Each cloud of rows lies close to a flat space through zero, with a little noise off it, and is much wider in some directions of that space than in others. After each cloud: how many dimensions does that space have?

3 5 -3 1 -7 18 24 -8 -14 -11 9 23 10 6 23 6 -21 0 5 24 36 -18 42 4 21
5 10 -6 -17 -27 0 -2 1 9 7 0 0 -26 -23 -17 2 14 6 -8 -13 -19 19 -20 -11 -13
-2 14 -5 -14 -13 23 6 -12 -38 -26 37 23 -3 -23 15 14 -7 -9 16 -4 21 -23 30 39 38
1 9 -5 -9 -13 14 10 -8 -15 -13 16 18 -5 -10 13 6 -9 -2 6 6 18 -9 23 13 20
-1 9 -5 -7 -16 19 9 -11 -23 -24 22 23 0 -14 22 8 -12 -8 11 7 24 -17 33 25 33
-2 -4 0 6 1 0 0 -2 2 -6 -3 2 9 6 10 -6 -5 -3 2 6 10 -5 10 1 6
3 0 2 -2 8 -11 -6 7 2 16 -5 -13 -9 0 -21 3 11 4 -5 -13 -22 10 -27 -5 -19
-3 1 1 3 6 11 5 -6 -22 -15 15 14 13 2 18 7 -13 -7 9 7 22 -21 27 22 23
-4 -4 6 10 17 0 -5 -1 -10 -9 5 -1 15 10 12 0 -6 -7 7 3 9 -14 11 14 11
-2 -9 2 6 5 -14 -11 6 22 8 -18 -15 -1 7 -9 -12 9 2 -7 -4 -17 14 -21 -16 -18
-2 -2 -2 -3 -3 -7 -10 3 12 2 -6 -9 -6 -4 -9 -5 8 2 -3 -9 -15 10 -16 -7 -10
-2 -2 3 3 6 -7 -9 1 1 -2 -2 -7 3 3 -1 -2 5 -4 1 -5 -7 1 -8 2 -1
0 -4 -3 6 -2 1 9 -2 9 -2 -8 7 7 9 11 -4 -11 2 -3 15 15 -3 16 -13 0
-5 -13 6 17 26 -10 -13 2 0 -3 -5 -13 19 17 5 -6 -1 -6 5 0 0 -9 -2 7 3
-2 3 -10 -9 -33 8 2 -8 12 -16 2 11 -10 -17 12 -8 -1 -1 0 4 10 6 16 -3 12
2 4 -1 -5 -2 3 2 0 -6 0 4 3 -4 -4 -3 3 0 1 -2 -1 0 -1 1 2 0
0 -4 2 9 7 1 4 1 1 -2 -3 3 11 10 10 -4 -9 -1 0 9 12 -8 12 0 5
-3 12 -16 -17 -45 23 7 -15 -6 -31 20 28 -14 -28 26 -2 -9 -6 5 8 27 -4 39 12 34
3 4 0 -4 -3 3 3 0 -4 4 4 1 -4 -3 -5 3 1 2 0 -2 -2 2 -4 2 -1
-4 3 -4 -4 -9 13 4 -9 -14 -24 16 17 6 -9 24 2 -9 -8 10 7 23 -15 30 19 28
7 14 -14 -28 -49 10 8 -6 11 0 6 13 -35 -34 -11 2 9 9 -11 -6 -7 22 -3 -17 -3
10 10 -2 -11 -15 7 17 1 -1 13 1 9 -14 -10 -11 7 -1 9 -9 5 0 7 -2 -11 -8
1 -6 13 12 41 -14 -12 11 -12 22 -4 -21 10 16 -23 8 12 0 3 -17 -25 -4 -34 8 -19
-3 -3 1 3 1 -2 -6 -2 -1 -5 0 -2 4 0 4 -1 3 -3 3 -2 -1 -2 0 5 3
-1 -10 9 12 32 -18 -11 12 4 21 -15 -22 9 19 -20 -2 7 2 -2 -11 -21 5 -31 -6 -23
-5 -2 4 5 14 -6 -13 1 -9 -8 5 -7 7 1 0 0 8 -8 6 -11 -6 -6 -7 14 6
-7 3 6 3 22 20 -2 -13 -53 -36 42 19 24 -3 30 15 -13 -20 30 -5 31 -44 43 59 52
4 0 9 4 23 -8 -2 8 -11 17 0 -10 3 8 -18 9 5 1 0 -10 -14 -2 -22 5 -13
0 5 -1 -5 -7 14 8 -8 -16 -14 14 16 5 -5 14 7 -10 -3 8 6 18 -14 25 15 20
 -> 4

-2 -2 5 3 1 4 3 2 -1 2 -1 4 -3 1 2 2 -1 -3 2 -4 -2 1 -2 -5 -1
-4 8 21 9 8 0 13 48 8 1 -6 24 13 22 1 -4 7 4 0 -12 -11 17 -28 11 0
-7 3 -1 8 -7 -6 8 -2 13 -5 3 -7 6 3 0 6 -6 3 3 9 14 -5 4 -9 8
9 -2 3 -1 3 4 -1 -16 -20 -4 9 -9 -3 -18 4 17 -5 7 16 -2 21 -2 11 -17 -5
10 0 15 -3 12 9 2 17 -22 -1 3 13 1 -5 6 11 5 11 14 -16 4 13 -10 -2 -11
11 -2 15 3 0 -5 15 52 -11 -12 15 10 4 2 7 21 14 14 8 -12 13 18 -26 4 -17
-3 -3 10 8 -3 -1 11 29 2 -4 5 9 1 8 5 10 3 -2 2 -6 1 9 -17 -2 -6
3 -7 -1 -4 0 7 -5 -17 -13 1 3 -3 -10 -12 5 7 -4 -5 5 -3 1 -2 6 -10 -4
-4 -5 -9 -3 -3 2 -9 -14 5 6 -3 -2 -9 2 -2 -10 -1 -13 -11 4 -15 -5 4 4 0
1 2 11 6 2 -2 12 28 -1 -5 4 9 6 6 3 9 3 7 5 -7 6 10 -14 -1 -4
4 -2 -4 -4 0 -1 -1 2 -4 -3 3 -1 -3 -2 0 2 4 1 0 0 1 1 -2 2 -5
1 0 12 9 -4 -7 17 45 6 -9 8 10 8 11 5 13 8 8 4 -6 8 13 -23 4 -7
-8 17 16 20 2 -15 26 48 28 -8 -3 10 30 26 -3 0 1 19 3 2 18 10 -15 4 14
5 5 22 9 3 -6 22 72 -2 -10 9 23 13 16 4 14 15 18 7 -16 9 24 -36 9 -11
-5 10 12 15 -4 -11 23 29 17 -12 5 2 20 12 0 12 -3 15 10 5 26 4 -6 -8 8
6 -6 0 -7 5 8 -11 -18 -21 1 1 -1 -11 -15 4 6 -1 -4 6 -6 -2 -1 5 -5 -6
-5 -1 -9 -5 1 6 -12 -25 5 9 -9 -1 -5 0 -4 -17 -3 -12 -9 5 -16 -8 10 3 6
2 -7 -4 -5 2 10 -13 -26 -13 6 -2 0 -13 -12 4 1 -4 -12 0 -3 -12 -5 8 -7 -4
-1 -3 -12 -3 -7 -9 0 -2 11 -2 2 -9 0 2 -2 -4 1 0 -8 11 3 -6 4 4 1
1 -9 -4 -9 1 12 -14 -27 -18 5 -1 -3 -16 -14 3 1 -3 -13 1 -5 -11 -4 8 -7 -7
8 -3 10 2 1 8 3 -16 -28 -7 14 -9 -7 -23 8 30 -8 6 25 -7 29 -1 11 -29 -8
17 -27 -14 -21 -7 20 -25 -69 -53 -4 21 -27 -40 -52 11 32 -8 -17 16 -4 9 -15 30 -32 -23
-9 7 2 6 -2 -8 8 27 25 2 -9 9 13 23 -5 -17 5 1 -13 2 -11 4 -14 17 8
2 11 13 14 -2 -16 26 45 15 -14 9 1 23 12 -2 12 5 23 7 4 29 10 -12 0 3
-9 17 1 11 1 -12 8 14 29 2 -11 2 23 23 -7 -17 -2 9 -6 10 3 0 0 10 18
4 -5 -2 -5 0 2 -3 1 -10 0 3 0 -7 -5 1 3 5 -2 0 -4 -4 2 -2 2 -7
-7 7 18 11 6 -1 11 34 9 0 -5 18 10 19 0 -2 3 4 3 -9 -5 13 -18 4 1
10 -2 7 -8 14 20 -16 -32 -37 4 1 0 -10 -24 5 9 -5 2 17 -13 4 0 14 -13 -9
8 -3 10 -1 5 10 -3 -12 -26 -2 8 0 -6 -17 4 17 -5 3 17 -8 13 2 5 -16 -6
 -> 5

16 -19 -15 13 -14 -12 23 -18 20 -7 -20 -8 0 4 -16 -23 -29 -39 0 6 31 -10 -16 -21 11
-13 -30 -20 -14 -8 -34 3 59 -6 10 -15 -10 55 18 19 13 43 -30 6 2 2 51 3 -30 8
-16 -43 8 12 -10 2 2 -6 1 35 3 0 22 -4 -27 -24 -13 12 -5 -20 8 -5 27 -5 -8
-1 6 22 20 3 -31 -44 18 -23 0 -36 -34 0 -9 9 -20 -11 7 2 -18 8 -16 -9 0 25
5 -12 21 5 -2 2 20 -9 23 13 9 -4 18 -5 -22 -5 -13 -5 17 -2 -19 -3 10 8 -6
-24 8 -4 4 4 8 5 -10 2 35 3 -3 -18 -7 -1 -35 19 9 0 -9 -6 1 -5 -6 -24
-23 -13 -7 29 -10 4 9 -4 12 -1 4 -13 13 5 -24 -20 2 5 -25 25 19 15 12 40 -5
-41 4 -34 26 -15 9 -39 -26 13 -47 -45 2 -16 -15 -6 7 -41 19 12 0 17 -25 -16 10 -3
9 -22 11 15 6 15 1 -30 -6 46 33 -9 7 -1 -44 -21 -14 -15 3 -27 20 -4 2 -19 -25
-44 -18 5 17 -36 -9 -4 -8 15 5 -53 2 -8 13 -2 -46 18 31 -24 5 20 13 14 -24 4
15 -12 -20 31 -5 -27 -4 -15 30 -1 -22 -20 -1 20 -34 27 -1 -47 35 46 41 18 -31 12 -19
12 -24 -28 18 9 -6 -21 -18 33 -42 -52 -22 8 7 -22 67 -40 -23 21 31 21 -12 -46 -30 -5
-27 3 -20 23 -13 4 -13 -3 7 -6 19 11 -1 -4 -2 -9 -1 19 -1 -9 -5 12 8 37 -13
-39 15 -13 5 -31 -8 2 22 17 -15 -23 9 5 32 14 6 55 14 -9 24 13 54 1 -15 -1
14 20 30 9 18 -4 -38 11 19 -50 -45 -28 31 10 -13 41 -17 3 9 24 -2 2 0 4 11
-54 -16 52 10 -22 24 6 25 -12 17 -33 2 47 -4 -38 -11 32 21 16 -7 24 8 25 -37 35
-16 -65 29 27 -10 13 -17 -25 -6 1 -2 -2 9 -9 -36 14 -28 32 -4 4 0 -19 26 29 4
16 37 24 20 28 0 -10 36 5 9 2 -30 14 1 5 -2 -7 6 -4 -21 -7 -15 -16 -6 22
-24 3 41 25 -30 -2 1 -3 18 -20 -37 1 5 -6 -18 16 13 35 21 20 -13 6 -7 5 28
-33 23 19 -9 -27 13 50 -3 30 -15 -25 -2 8 3 -5 -10 15 -15 25 14 -15 8 -14 -36 20
20 15 40 -23 7 4 18 17 30 -2 -10 32 -27 15 47 23 43 49 2 1 -64 11 -3 -28 8
41 48 -12 -29 25 -17 8 14 -5 30 13 7 -15 -9 24 -36 11 12 -32 -14 -3 -2 7 -8 -15
-18 8 -19 3 -24 -2 -4 -10 -42 -8 33 0 -13 -2 7 -7 15 -5 -14 -8 11 21 -9 11 7
-33 -1 -2 18 -30 26 10 -19 5 -19 -6 15 13 0 -28 6 17 18 -6 2 17 26 -14 -28 9
39 40 -48 21 34 6 -36 -9 -16 -44 37 0 -17 -9 13 -2 -5 -16 -39 5 14 14 -30 48 -17
46 -20 0 -3 20 -9 -41 -29 -9 18 38 13 -33 2 18 0 -20 20 -9 -41 -34 -6 4 8 -36
6 1 -33 1 -10 2 -13 -33 -14 -25 31 13 -12 -11 -9 24 -20 -9 10 3 1 6 -8 31 -18
4 -12 54 -16 16 1 30 36 16 6 -50 -18 35 -15 -7 32 4 35 -2 30 -31 -22 3 -22 38
-10 -12 -12 -8 -6 15 9 -23 -4 28 21 51 -29 -22 4 -42 20 12 11 -20 -8 -5 15 13 -25
 -> 17

-8 -6 8 14 23 -3 0 6 -8 4 -18 14 -5 -3 12 0 5 21 -10 -9 -1 5 -7 1 -16
27 -6 -10 16 0 -3 16 4 14 27 5 26 -7 -13 -4 -3 -17 -26 7 -5 20 33 -11 -1 1
13 21 15 11 23 -5 31 15 -2 6 5 17 -11 -32 11 -28 -24 -15 3 -3 16 34 -18 28 -6
11 -23 -12 -17 -13 20 -24 -17 7 33 -4 10 7 21 -4 17 -16 -3 -1 -23 -21 -4 1 -30 10
11 -8 3 4 -3 1 -2 6 16 5 12 -11 -11 -13 0 0 -22 -19 -15 5 -6 12 -17 -4 9
19 -2 -13 15 -8 17 -13 9 14 15 2 6 -6 -10 -12 1 -1 -17 9 -2 14 7 2 -11 7
22 -8 12 -21 -29 -30 8 -32 -14 1 9 -31 29 40 -6 -4 2 0 -34 29 -14 -9 -12 5 8
-22 0 29 -17 -48 2 -30 -17 -12 -19 8 -34 26 17 -10 3 12 0 -18 15 -27 -24 1 -10 12
9 0 1 -25 30 -2 45 -10 13 -1 22 -52 -14 18 -9 5 -18 -6 3 23 3 -20 0 15 -6
3 8 -7 -22 39 6 31 -9 6 9 4 -16 -8 10 -1 1 -15 9 11 2 5 -7 4 13 -9
-5 -17 8 21 -49 -8 -43 2 -2 -12 -1 4 14 0 -9 11 19 -6 -21 7 -13 -2 -4 -21 11
-20 -5 -3 0 -2 -28 23 4 15 -3 -5 -7 -2 -9 16 -4 4 -8 -6 9 16 10 -6 3 0
-10 4 -14 -17 24 -26 28 -5 -13 -16 -20 -13 0 17 34 -15 15 29 -13 2 0 -14 5 16 -4
-16 18 -30 0 22 3 -15 -8 11 18 -23 37 1 -17 1 7 8 25 12 -13 16 13 8 -3 -8
8 17 -25 3 -23 -12 21 7 13 6 -18 8 12 -12 15 -32 18 -21 19 4 47 17 9 13 15
22 1 -11 9 -1 -21 20 -2 9 7 13 10 -3 -5 -6 1 -7 -15 -2 15 17 20 -10 8 0
-20 11 -2 -14 10 -2 -29 -6 -4 -43 19 -20 -13 -2 -2 20 -2 26 -18 14 -42 -30 1 2 6
-56 -14 25 3 -38 4 -21 14 8 -18 -3 -4 5 -16 1 15 12 -11 9 -15 -11 -9 6 -23 3
-14 1 -4 9 -37 -24 -18 -3 -1 -28 1 -7 15 2 -5 5 30 1 -12 23 2 -9 6 -2 7
-23 -3 4 -1 -33 -29 5 0 9 -19 2 -19 9 -3 3 0 16 -12 -9 19 9 -3 -1 -1 8
15 16 -9 9 33 36 -22 -2 -3 37 -19 47 -2 -11 -7 -1 -12 22 15 -29 5 17 4 -3 -14
9 14 -10 -22 10 50 -35 -7 5 17 -18 -37 3 9 -6 -13 -3 14 -3 -4 -8 -28 10 -7 14
5 -7 8 3 -7 -10 16 6 -11 -11 -1 -15 3 12 4 -9 14 -2 -5 10 7 -8 2 6 -3
0 1 8 -10 22 24 -21 -6 -3 1 3 -18 -9 6 -9 10 -13 18 -14 0 -27 -18 -3 -4 -3
26 29 -13 -1 29 -11 -4 -9 -17 -13 -4 7 0 -3 14 -21 -1 29 -24 15 -7 3 -7 29 3
35 4 -21 18 28 51 -40 7 4 53 -44 23 -3 -10 7 -24 -8 18 -8 -29 10 15 -3 -13 4
32 1 18 13 -8 -3 4 -2 -10 6 11 -6 7 3 -11 -14 -7 -12 -17 16 3 11 -15 10 0
28 16 9 7 -3 19 -10 0 -7 7 4 -8 7 -3 -16 -15 -6 -8 -4 12 5 2 -3 10 3
48 -5 -6 12 -2 -16 38 7 -8 11 -3 -1 3 11 16 -34 0 -23 -7 6 24 18 -8 18 5
 -> 11

-5 -3 -4 2 2 -5 1 6 -4 -1 0 3 -2 3 -3 -3 1 0 6 1 6 2 2 0 -2
-31 -15 -3 -13 -22 -20 25 15 0 -6 15 11 -16 4 -14 -12 4 -16 27 1 29 12 2 -5 -21
-11 -5 -9 14 11 -13 -17 15 -11 -6 8 12 1 8 -6 -11 -1 0 0 0 15 -7 12 0 4
-2 -1 -1 -1 -3 -1 1 3 1 -1 3 2 -2 -1 -1 -2 1 0 1 2 3 0 0 -3 -1
-12 -1 -3 6 9 -2 -7 5 -5 6 11 6 14 4 1 0 -5 -3 0 -12 4 -2 5 2 -4
-15 -1 -8 21 23 -6 -28 13 -13 7 22 11 26 9 -1 -6 -9 -2 -8 -15 11 -13 15 2 4
8 7 -7 29 29 2 -46 7 -10 -4 16 8 21 8 4 -7 -1 11 -30 -2 -4 -24 18 1 27
-21 -1 0 13 16 -1 -21 8 -4 8 38 13 33 4 1 0 -3 -7 -10 -18 9 -14 15 -1 2
-21 -9 0 -12 -14 -10 24 6 2 2 4 4 -8 0 -6 -3 -1 -12 24 -3 17 14 -2 -1 -19
-9 -7 11 -38 -35 1 55 -11 15 7 -13 -13 -21 -12 -3 11 0 -14 32 1 1 28 -21 -1 -30
-2 2 10 -12 -17 10 11 -10 18 -4 21 0 -1 -2 4 7 8 -6 -10 4 -4 -5 -1 -5 2
-25 -3 -6 22 16 -5 -32 16 -4 0 51 20 29 13 -3 -8 -1 -7 -16 -11 19 -24 26 -2 10
-3 -3 -2 2 -3 -4 0 5 -1 -6 -1 3 -7 4 -5 -5 1 -1 3 4 5 -1 2 -2 0
-29 -14 -1 -22 -23 -17 41 9 -3 4 -5 1 -15 -2 -11 -4 -3 -17 42 -6 25 26 -8 0 -35
2 -1 -11 23 19 -11 -31 15 -14 -12 -2 12 -2 11 -5 -14 2 9 -13 8 7 -14 15 0 17
32 12 -14 40 36 3 -57 6 -14 -13 -11 5 4 11 4 -11 3 25 -40 12 -13 -27 15 2 41
7 5 -11 26 32 -2 -34 6 -18 3 -6 4 18 6 2 -4 -8 9 -14 -7 -5 -10 9 7 16
-5 -3 -8 9 8 -8 -12 8 -7 -8 2 7 -3 5 -5 -9 2 3 -2 4 11 -6 8 -1 4
2 -7 -6 -3 -8 -14 14 6 -7 -11 -23 1 -25 3 -10 -11 4 1 16 12 9 9 -3 -1 -5
-9 2 11 -6 -3 13 5 -7 10 12 30 -1 22 -4 6 12 -4 -10 -6 -14 -4 -3 0 -2 -6
-29 -11 -8 6 6 -19 1 18 -14 5 9 12 7 6 -8 -10 -7 -8 20 -12 25 7 8 3 -17
9 8 -5 29 29 8 -43 3 -8 -2 17 7 23 8 7 -2 0 11 -34 -2 -8 -26 16 1 28
28 9 10 -18 -10 19 20 -22 12 6 -34 -22 -12 -14 9 16 0 6 0 8 -27 11 -22 2 -1
14 6 6 -3 -4 11 -1 -7 12 -4 4 -3 -1 -2 5 6 5 3 -15 7 -12 -7 -2 -3 10
0 2 -1 13 2 2 -22 4 5 -11 23 10 4 7 -1 -6 8 4 -19 7 2 -19 13 -4 16
7 -1 -1 -6 -4 -6 12 0 -4 1 -26 -5 -15 -2 -4 -2 -1 3 13 5 1 12 -8 2 -7
-28 -8 -14 22 21 -18 -23 22 -19 5 21 19 20 13 -9 -12 -8 -4 6 -14 25 -7 19 3 -3
-2 2 5 0 -1 6 -7 -4 9 -1 18 1 8 0 5 4 3 -1 -11 0 -3 -10 5 -4 5
10 11 -4 32 35 12 -48 1 -8 4 17 6 33 7 8 2 -4 12 -35 -8 -12 -27 16 3 27
 -> 4
